The groups are shells around one centre, one inside the other: the same stretched ball of 5 dimensions in 10 sizes.
Known rows, each followed by its group:
[ 0.19 -0.25  2.33 -1.00  2.97  0.97 -0.35 -3.39 -0.82 -0.77  1.95  1.67
 -1.34  1.99  1.44  1.39 -1.12 -1.21 -0.41]
J_635
[ 1.88 -1.22  3.03 -1.24  3.71  0.93  0.13 -4.23  1.83 -0.68  0.37  3.91
 -0.44  1.05  0.26  1.51 -2.43 -0.82 -0.38]
J_405
[ 0.20 -0.52  2.04 -1.45  2.96  1.26 -1.00 -3.77 -0.37 -0.56  2.65  1.15
 -1.70  1.68  1.54  1.94 -1.13 -1.07 -1.04]
J_405
[ 2.64 -2.15  1.51 -0.76  2.77 -0.62  1.05 -2.55 -1.19 -0.85  0.59  3.72
  0.43  2.27  0.10  1.21 -1.58 -1.05  1.00]
J_767
[ 1.05 -0.78  2.42 -2.28  3.72  1.57 -1.05 -4.87  1.40 -0.09  2.26  1.98
 -1.64  0.58  1.12  2.28 -2.35 -0.67 -1.35]
J_860
[ 1.59 -0.59  3.12 -0.64  3.25  0.12  1.03 -3.28 -0.30 -0.89 -0.18  3.90
  0.01  1.87  0.33  0.67 -2.02 -1.24  0.97]
J_272
[ 2.44 -1.90  2.84 -0.88  3.19  0.41  0.27 -3.78  1.60 -0.89  0.03  4.32
  0.18  1.42 -0.22  1.59 -2.12 -0.99 -0.02]
J_270
[ 3.36 -2.34  1.63  0.14  3.02 -1.45  2.75 -1.58 -1.79 -1.29 -1.05  5.45
  1.45  2.90 -0.35  0.06 -1.75 -1.07  2.27]
J_270
[ 1.74 -1.30  0.16 -1.19  3.03 -0.92  1.63 -1.73 -4.26 -0.47  2.02  2.12
 -0.43  2.79  1.43  0.63 -1.28 -0.85  1.46]
J_518
[ 1.98 -1.51  1.84 -1.61  3.67  0.55  0.31 -3.75  0.35 -0.41  1.32  3.17
 -0.67  1.29  0.71  1.56 -2.24 -0.63 -0.24]
J_788
[ 1.39  0.04  2.99 -2.73  4.36  1.23 -0.08 -5.18  0.96  0.31  1.43  2.68
 -1.41  0.10  1.03  1.61 -3.40 -0.57 -0.32]
J_860
[ 0.88  0.37  3.87 -1.87  4.17  1.50 -0.07 -5.03  1.65 -0.25  0.62  3.16
 -1.23  0.44  0.87  1.26 -2.99 -0.89 -0.38]
J_518
[ 0.09  0.29  1.54 -1.73  3.73  0.79  0.39 -3.26 -2.30 -0.25  2.57  1.20
 -1.85  1.80  2.18  0.91 -1.68 -0.82  0.00]
J_405
[ 2.39 -2.30  0.27  0.04  2.60 -1.38  2.21 -0.88 -3.69 -1.25  0.80  3.52
  0.58  3.56  0.67  0.33 -0.70 -1.05  1.77]
J_767
[ 0.47 -0.56  2.53 -0.84  3.75  1.40 -0.01 -3.63  0.73 -0.96  1.36  2.71
 -1.34  1.70  1.35  1.18 -1.53 -0.84 -0.91]
J_272
[ 0.01  0.69  3.82 -1.63  3.48  1.68 -0.82 -4.80  0.93 -0.39  1.38  2.00
 -1.62  0.88  1.21  1.55 -2.14 -1.22 -0.67]
J_102
[ 0.44 -1.08  0.97 -1.43  3.61  1.24 -0.38 -3.26 -0.66 -0.61  2.99  1.39
 -1.89  1.88  1.98  1.64 -1.16 -0.57 -1.28]
J_102
[ 1.45 -1.19  2.32 -0.66  2.83  0.25  0.33 -3.06 -0.47 -0.95  0.85  3.06
 -0.30  2.11  0.55  1.26 -1.36 -1.21  0.28]
J_635
[ 0.81 -0.18  2.55 -0.08  3.13 -0.05  1.52 -2.30 -1.97 -1.20  0.21  3.31
 -0.25  2.71  1.00  0.07 -1.26 -1.35  1.23]
J_5
[ 0.91 -0.53  2.50 -1.02  4.05  1.10  0.59 -3.60  0.46 -0.79  0.95  3.21
 -1.09  1.56  1.23  0.87 -2.01 -0.73 -0.39]
J_272
[ 1.85 -0.39  2.07 -1.71  4.38  0.10  1.75 -3.44 -1.15 -0.22  0.60  3.63
 -0.59  1.32  1.06  0.39 -2.92 -0.56  1.02]
J_788
[ 2.88 -2.10  0.85 -0.54  3.07 -1.29  2.30 -1.65 -2.80 -0.89  0.30  4.10
  0.71  2.80  0.35  0.38 -1.63 -0.91  1.91]
J_272
[-0.13  0.15  4.23 -1.44  3.19  2.38 -1.96 -5.34  2.88 -0.67  1.54  1.96
 -1.77  0.67  0.92  2.32 -1.78 -1.30 -1.84]
J_5
[ 2.68 -1.65  0.63 -1.52  3.42 -0.99  1.88 -2.35 -2.96 -0.28  1.19  3.25
  0.04  2.14  0.78  0.72 -2.15 -0.67  1.61]
J_788
[ 1.17 -0.68  2.90  0.29  2.90 -0.01  1.34 -2.35 -0.95 -1.47 -0.33  3.94
  0.15  2.73  0.49  0.26 -1.14 -1.46  1.07]
J_5
[ 2.88 -2.11  0.42 -0.29  3.01 -1.68  2.84 -1.06 -3.85 -0.99  0.27  4.11
  0.84  3.24  0.50  0.01 -1.41 -0.92  2.37]
J_518
[ 1.36 -0.95  2.76 -1.62  3.91  1.37 -0.32 -4.49  1.79 -0.49  1.21  3.12
 -1.11  0.85  0.79  1.73 -2.39 -0.67 -0.96]
J_272
[-0.19  0.44  2.52 -1.24  4.02  1.46  0.20 -3.70 -0.41 -0.65  1.78  1.99
 -1.86  1.61  1.97  0.81 -1.74 -0.83 -0.59]
J_860
[ 1.17 -0.12  0.73 -1.54  4.31 -0.30  2.32 -2.28 -3.76 -0.24  1.65  2.50
 -1.06  2.20  2.06 -0.13 -2.18 -0.49  1.38]
J_270
[-0.59  0.11  1.79 -2.31  3.64  2.15 -1.64 -4.54 -0.04 -0.11  3.87  0.06
 -2.88  1.04  2.42  2.26 -1.45 -0.69 -2.02]
J_5
[ 0.13  0.88  3.33 -2.07  4.45  1.74 -0.05 -4.83  0.68 -0.12  1.49  2.25
 -1.93  0.59  1.68  1.08 -2.77 -0.73 -0.61]
J_767
[-1.12  0.27  2.62 -1.72  3.22  2.58 -2.25 -4.69  0.96 -0.51  3.54  0.08
 -2.86  1.18  2.19  2.42 -0.98 -1.03 -2.45]
J_270
[ 1.35 -0.48  4.08 -1.54  3.57  1.48 -0.68 -5.12  2.75 -0.51  0.35  3.54
 -0.76  0.50  0.20  1.86 -2.66 -1.08 -0.73]
J_102
[ 2.53 -2.28  0.19  0.16  2.59 -1.67  2.61 -0.61 -4.19 -1.29  0.56  3.72
  0.79  3.73  0.64  0.07 -0.71 -1.06  2.18]
J_5
[ 2.02 -0.88  1.93 -1.97  4.41  0.48  1.10 -3.88 -0.08 -0.14  1.02  3.52
 -0.78  0.99  0.97  0.97 -2.97 -0.39  0.25]
J_788
[ 0.74 -0.86  1.31 -2.12  3.51  1.16 -0.71 -3.93 -0.54 -0.15  3.07  1.18
 -1.86  1.30  1.72  2.02 -1.71 -0.63 -1.07]
J_518
[ 1.11 -0.35  1.58 -1.97  4.50  0.82  0.93 -3.66 -0.88 -0.14  1.82  2.55
 -1.49  1.24  1.75  0.85 -2.56 -0.36 -0.08]
J_405
[ 2.02 -1.02  2.48 -1.82  4.09  0.71  0.54 -4.21  0.89 -0.28  0.77  3.63
 -0.66  0.86  0.62  1.33 -2.86 -0.59 -0.07]
J_635
[ 1.51 -0.26  3.35 -2.23  4.64  1.51  0.09 -5.18  2.20 -0.07  0.74  3.57
 -1.21  0.12  0.81  1.44 -3.42 -0.50 -0.66]
J_767
[ 0.99 -0.50  2.03 -0.82  2.70 -0.08  0.64 -2.67 -2.26 -0.76  1.28  2.30
 -0.50  2.39  1.02  0.91 -1.22 -1.34  0.90]
J_102
[ 3.08 -1.45  1.61 -1.29  3.89 -0.95  2.49 -2.67 -1.79 -0.40 -0.17  4.62
  0.53  1.81  0.27  0.27 -2.81 -0.67  1.96]
J_788
[ 3.14 -1.83  0.34 -1.84  3.80 -1.16  2.29 -2.40 -3.03 -0.07  1.12  3.58
  0.11  1.92  0.75  0.61 -2.61 -0.43  1.79]
J_518
[ 2.27 -1.60  1.94 -0.68  3.00 -0.41  1.21 -2.66 -1.07 -0.88  0.32  3.82
  0.29  2.21  0.25  0.89 -1.72 -1.08  1.05]
J_635
[ 2.22 -2.27  0.70 -0.06  2.78 -0.82  1.68 -1.47 -2.41 -1.27  0.82  3.57
  0.33  3.16  0.63  0.62 -0.84 -0.98  1.11]
J_860
[ 0.08 -0.24  2.80 -1.93  3.71  2.19 -1.50 -4.93  1.74 -0.36  2.51  1.49
 -2.17  0.75  1.55  2.22 -1.88 -0.78 -1.94]
J_405
[-1.35  0.90  2.65 -1.46  3.50  2.24 -1.29 -4.17 -0.20 -0.59  3.08  0.34
 -2.77  1.53  2.49  1.58 -1.07 -1.06 -1.68]
J_270
[ 2.57 -2.04 -0.05 -1.42  3.13 -1.07  1.67 -1.94 -3.53 -0.36  1.83  2.71
 -0.09  2.50  1.00  0.94 -1.63 -0.65  1.37]
J_102
[ 1.49 -0.73  3.29 -0.02  2.92  0.06  1.09 -2.89 -0.19 -1.29 -0.55  4.18
  0.28  2.29  0.17  0.54 -1.55 -1.45  1.00]
J_767
[ 1.19  0.03  2.09 -1.13  4.06  0.02  1.92 -2.84 -2.10 -0.53  0.61  3.28
 -0.65  1.95  1.35  0.01 -2.30 -0.82  1.26]
J_860
[ 2.44 -1.12  1.44 -0.83  3.50 -1.05  2.51 -2.09 -2.86 -0.66  0.10  4.04
  0.40  2.43  0.62  0.02 -2.14 -0.91  2.13]
J_635

New rows. What belongs after each?
[ 0.31  0.70  2.93 -1.32  4.12  0.94  0.91 -3.70 -0.82 -0.49  0.93  2.69
 -1.31  1.48  1.58  0.40 -2.29 -0.92  0.36]
J_5
[ 0.63 -0.94  1.04 -1.64  2.99  0.71 -0.47 -3.21 -1.66 -0.40  3.05  1.01
 -1.57  1.95  1.71  1.81 -1.10 -0.87 -0.59]
J_860
[ 3.15 -2.53  0.93 -0.20  2.85 -1.38  2.27 -1.55 -2.33 -1.11 -0.04  4.52
  1.03  2.94  0.01  0.46 -1.46 -0.98  1.88]
J_767
[ 0.91 -0.28  3.42 -1.41  4.30  1.69 -0.02 -4.66  2.21 -0.60  0.67  3.48
 -1.24  0.77  0.94  1.27 -2.60 -0.71 -0.92]
J_102
[-1.06  0.52  2.27 -1.86  3.54  2.26 -1.57 -4.39 -0.03 -0.37  3.53  0.11
 -2.88  1.29  2.48  1.97 -1.21 -0.89 -1.94]
J_767
[ 2.01 -1.21  1.51 -2.29  4.34  0.69  0.56 -4.08  0.11  0.01  1.72  2.97
 -1.10  0.85  1.13  1.46 -2.85 -0.27 -0.29]
J_860
[ 2.86 -1.82  1.15 -1.46  3.65 -0.64  1.68 -2.79 -1.54 -0.37  0.75  3.83
  0.12  1.79  0.50  0.87 -2.42 -0.60  1.20]
J_635
[-0.01 -0.26  1.76 -0.84  2.85  0.72 -0.09 -2.81 -1.90 -0.85  2.29  1.31
 -1.42  2.43  1.75  1.18 -0.72 -1.21 -0.20]
J_405
[ 3.51 -1.82  1.91 -0.74  3.52 -1.34  2.75 -2.35 -1.62 -0.71 -0.96  5.35
  1.21  2.12 -0.28  0.13 -2.64 -0.88  2.40]
J_102
[-0.64 -0.05  2.24 -0.83  2.87  1.52 -0.96 -3.37 -0.66 -0.94  2.61  0.91
 -1.94  2.17  1.92  1.57 -0.56 -1.25 -1.16]
J_860
[ 1.34 -0.81 -0.43 -2.10  3.96 -0.39  1.63 -2.21 -4.42  0.05  3.05  1.39
 -1.40  2.24  2.30  0.63 -1.84 -0.33  0.87]
J_5
[ 0.92 -1.11  1.06 -2.05  3.87  1.18 -0.36 -3.80 -0.29 -0.22  2.94  1.58
 -1.83  1.31  1.78  1.84 -1.82 -0.40 -1.18]
J_102
[ 0.59 -1.29  0.73 -1.40  3.23  0.94 -0.41 -3.05 -1.21 -0.62  3.14  1.19
 -1.71  2.08  1.86  1.77 -0.93 -0.68 -1.05]
J_102
[ 1.45 -0.31  1.56 -2.11  4.46  0.41  1.29 -3.57 -1.41  0.00  1.57  2.74
 -1.19  1.23  1.56  0.70 -2.79 -0.40  0.48]
J_788
[ 0.33 -0.23  1.58 -1.35  3.18  0.60  0.13 -3.06 -2.07 -0.51  2.39  1.37
 -1.45  2.07  1.77  1.17 -1.26 -1.01 -0.01]
J_635
[ 2.24 -1.91  0.92 -0.57  3.73 -0.35  1.93 -2.08 -1.51 -0.98  0.68  3.96
 -0.06  2.51  0.88  0.43 -1.67 -0.58  0.79]
J_860
[ 2.00 -0.60  3.72 -1.63  4.08  0.94  0.40 -4.78  2.09 -0.39 -0.16  4.30
 -0.39  0.52  0.13  1.28 -3.18 -0.83  0.02]
J_860
[ 0.43 -0.40  2.56 -1.29  3.89  1.58 -0.30 -4.06  0.94 -0.67  1.68  2.42
 -1.60  1.33  1.46  1.40 -1.83 -0.76 -1.10]
J_635
[ 2.38 -1.71  2.91 -0.04  2.72 -0.28  1.07 -2.81  0.23 -1.30 -0.68  4.67
  0.78  2.26 -0.37  0.90 -1.61 -1.36  1.02]
J_270
[ 1.32  0.19  3.45 -1.41  4.16  0.70  1.06 -4.12  0.33 -0.43  0.00  3.81
 -0.62  1.04  0.76  0.57 -2.90 -0.90  0.64]
J_860
[ 2.12 -1.95  0.93 -1.17  2.72 -0.42  0.59 -2.57 -1.93 -0.61  1.71  2.58
 -0.20  2.27  0.68  1.48 -1.34 -0.95  0.60]
J_5
[ 1.36 -0.24  4.61 -1.06  3.71  1.40 -0.15 -4.93  2.97 -0.78 -0.53  4.29
 -0.43  0.67 -0.01  1.36 -2.73 -1.18 -0.34]
J_270
[ 2.08 -1.31  0.59 -2.05  3.72 -0.27  1.15 -2.95 -2.41 -0.03  2.09  2.40
 -0.77  1.69  1.30  1.14 -2.26 -0.48  0.72]
J_788
[ 2.86 -1.48  1.57 -0.70  3.51 -1.17  2.65 -2.09 -2.36 -0.75 -0.34  4.61
  0.75  2.39  0.28  0.05 -2.26 -0.88  2.21]
J_788
[ 1.80 -2.18  0.60  0.45  2.48 -0.89  1.73 -0.92 -3.02 -1.57  0.88  3.31
  0.33  3.71  0.80  0.42 -0.25 -1.17  1.18]
J_270
[ 1.16 -0.53  2.42 -0.65  3.78  0.45  1.27 -3.00 -0.58 -0.93  0.43  3.57
 -0.57  2.02  1.02  0.44 -1.87 -0.91  0.49]
J_635
[ 0.74  0.02  4.18 -1.71  3.63  1.84 -1.03 -5.33  2.66 -0.43  0.82  2.90
 -1.25  0.40  0.58  1.92 -2.56 -1.09 -1.04]
J_860
[ 2.46 -1.39 -0.57 -1.71  3.80 -1.44  2.78 -1.51 -5.18 -0.08  1.90  2.64
 -0.29  2.60  1.60  0.12 -2.05 -0.41  2.14]
J_767
[ 2.16 -1.70  0.58 -0.81  2.99 -0.93  1.74 -1.78 -3.25 -0.74  1.26  3.00
  0.03  2.78  0.92  0.63 -1.33 -0.91  1.44]
J_635
[ 2.79 -2.40  0.41 -1.06  3.65 -0.59  1.77 -2.22 -1.67 -0.69  1.09  3.77
  0.03  2.28  0.73  0.85 -1.88 -0.44  0.79]
J_767
[ 0.06  0.02  1.58 -1.07  3.04  0.46  0.35 -2.70 -2.72 -0.64  2.32  1.25
 -1.43  2.41  1.90  0.90 -1.00 -1.15  0.28]
J_860
[ 2.06 -1.35  2.25 -1.70  3.23  0.36  0.03 -3.94  0.18 -0.33  1.18  3.01
 -0.43  1.21  0.40  1.77 -2.25 -0.91  0.07]
J_860
[ 1.56 -1.54  1.62 -1.08  3.50  0.58  0.38 -3.22 -0.04 -0.77  1.42  3.01
 -0.74  1.82  0.95  1.35 -1.66 -0.72 -0.35]
J_635
[-0.89  0.07  2.05 -1.82  3.34  2.29 -1.87 -4.36  0.27 -0.44  3.72  0.07
 -2.82  1.34  2.34  2.27 -1.00 -0.89 -2.22]
J_5
[ 3.13 -1.61  1.63 -1.94  4.35 -0.28  1.80 -3.55 -0.36 -0.10  0.34  4.44
  0.02  1.07  0.37  0.84 -3.29 -0.33  1.02]
J_102
[-0.80  1.15  3.35 -1.72  3.90  2.11 -0.82 -4.65  0.42 -0.38  2.17  1.24
 -2.38  1.00  2.05  1.35 -1.92 -1.01 -1.14]
J_5
[ 2.28 -1.57 -0.45 -1.53  4.05 -0.94  2.52 -1.71 -4.08 -0.27  1.90  2.84
 -0.50  2.50  1.66  0.22 -1.98 -0.28  1.47]
J_102
[ 0.04 -0.29  1.16 -0.72  3.71  0.73  0.90 -2.37 -2.23 -0.92  2.18  1.81
 -1.60  2.59  2.23  0.49 -0.97 -0.77 -0.15]
J_767
[ 0.30 -0.71  0.74 -1.45  4.01  1.10  0.32 -2.98 -1.45 -0.55  2.91  1.47
 -1.99  2.00  2.32  1.11 -1.33 -0.42 -0.90]
J_5
[ 0.50 -0.49  2.66 -1.15  2.82  1.05 -0.73 -3.79 -0.02 -0.71  1.78  1.88
 -1.17  1.68  1.05  1.76 -1.29 -1.26 -0.57]
J_405
[ 2.17 -2.09  0.21 -1.02  3.17 -0.59  1.35 -1.98 -2.65 -0.69  1.78  2.79
 -0.29  2.60  1.08  0.98 -1.31 -0.67  0.76]
J_405
[ 1.01 -0.03  3.20 -1.34  4.47  1.26  0.74 -4.21  1.13 -0.57  0.41  3.67
 -1.07  1.01  1.07  0.73 -2.72 -0.67 -0.22]
J_767
[ 2.29 -0.47  2.89 -1.26  3.92 -0.25  1.87 -3.44 -0.71 -0.44 -0.46  4.45
  0.18  1.41  0.32  0.33 -2.95 -0.93  1.59]
J_518
[ 1.24 -1.10  2.71 -1.29  3.43  1.23 -0.50 -4.17  1.46 -0.69  1.26  2.92
 -0.96  1.23  0.71  1.82 -1.90 -0.89 -0.91]
J_788
[ 0.98  0.50  4.09 -1.59  4.29  1.31  0.43 -4.81  1.53 -0.38  0.04  3.69
 -0.95  0.60  0.76  0.88 -3.08 -0.93  0.03]
J_5
[ 0.73 -0.35  1.16 -1.76  3.31  0.28  0.42 -3.03 -2.67 -0.20  2.58  1.33
 -1.39  1.94  1.79  1.16 -1.58 -0.86  0.31]
J_272
[ 0.89 -0.30  3.84 -1.01  3.62  1.45 -0.27 -4.49  2.06 -0.82  0.33  3.47
 -0.85  1.06  0.56  1.38 -2.20 -1.09 -0.63]
J_272
[ 2.20 -0.56  3.15 -0.94  4.17  0.06  1.94 -3.49  0.15 -0.68 -0.83  4.93
  0.17  1.42  0.27  0.18 -2.94 -0.85  1.26]
J_767
[ 1.80 -1.91  0.39  0.06  3.00 -0.83  2.07 -1.07 -3.24 -1.31  1.02  3.32
  0.07  3.46  1.11  0.21 -0.69 -0.91  1.24]
J_860
[ 1.82 -0.97  0.99 -0.70  2.84 -1.18  2.07 -1.61 -4.16 -0.72  0.96  2.87
  0.12  2.96  0.99  0.22 -1.33 -1.16  2.11]
J_767
[ 2.00 -0.44  1.87 -1.24  4.44 -0.32  2.55 -2.77 -1.88 -0.45  0.10  4.14
 -0.23  1.80  1.04 -0.17 -2.79 -0.58  1.59]
J_767
[ 3.33 -1.90  0.87 -1.83  3.72 -1.03  2.03 -2.78 -2.13 -0.10  0.71  3.94
  0.32  1.65  0.38  0.82 -2.79 -0.51  1.68]
J_860
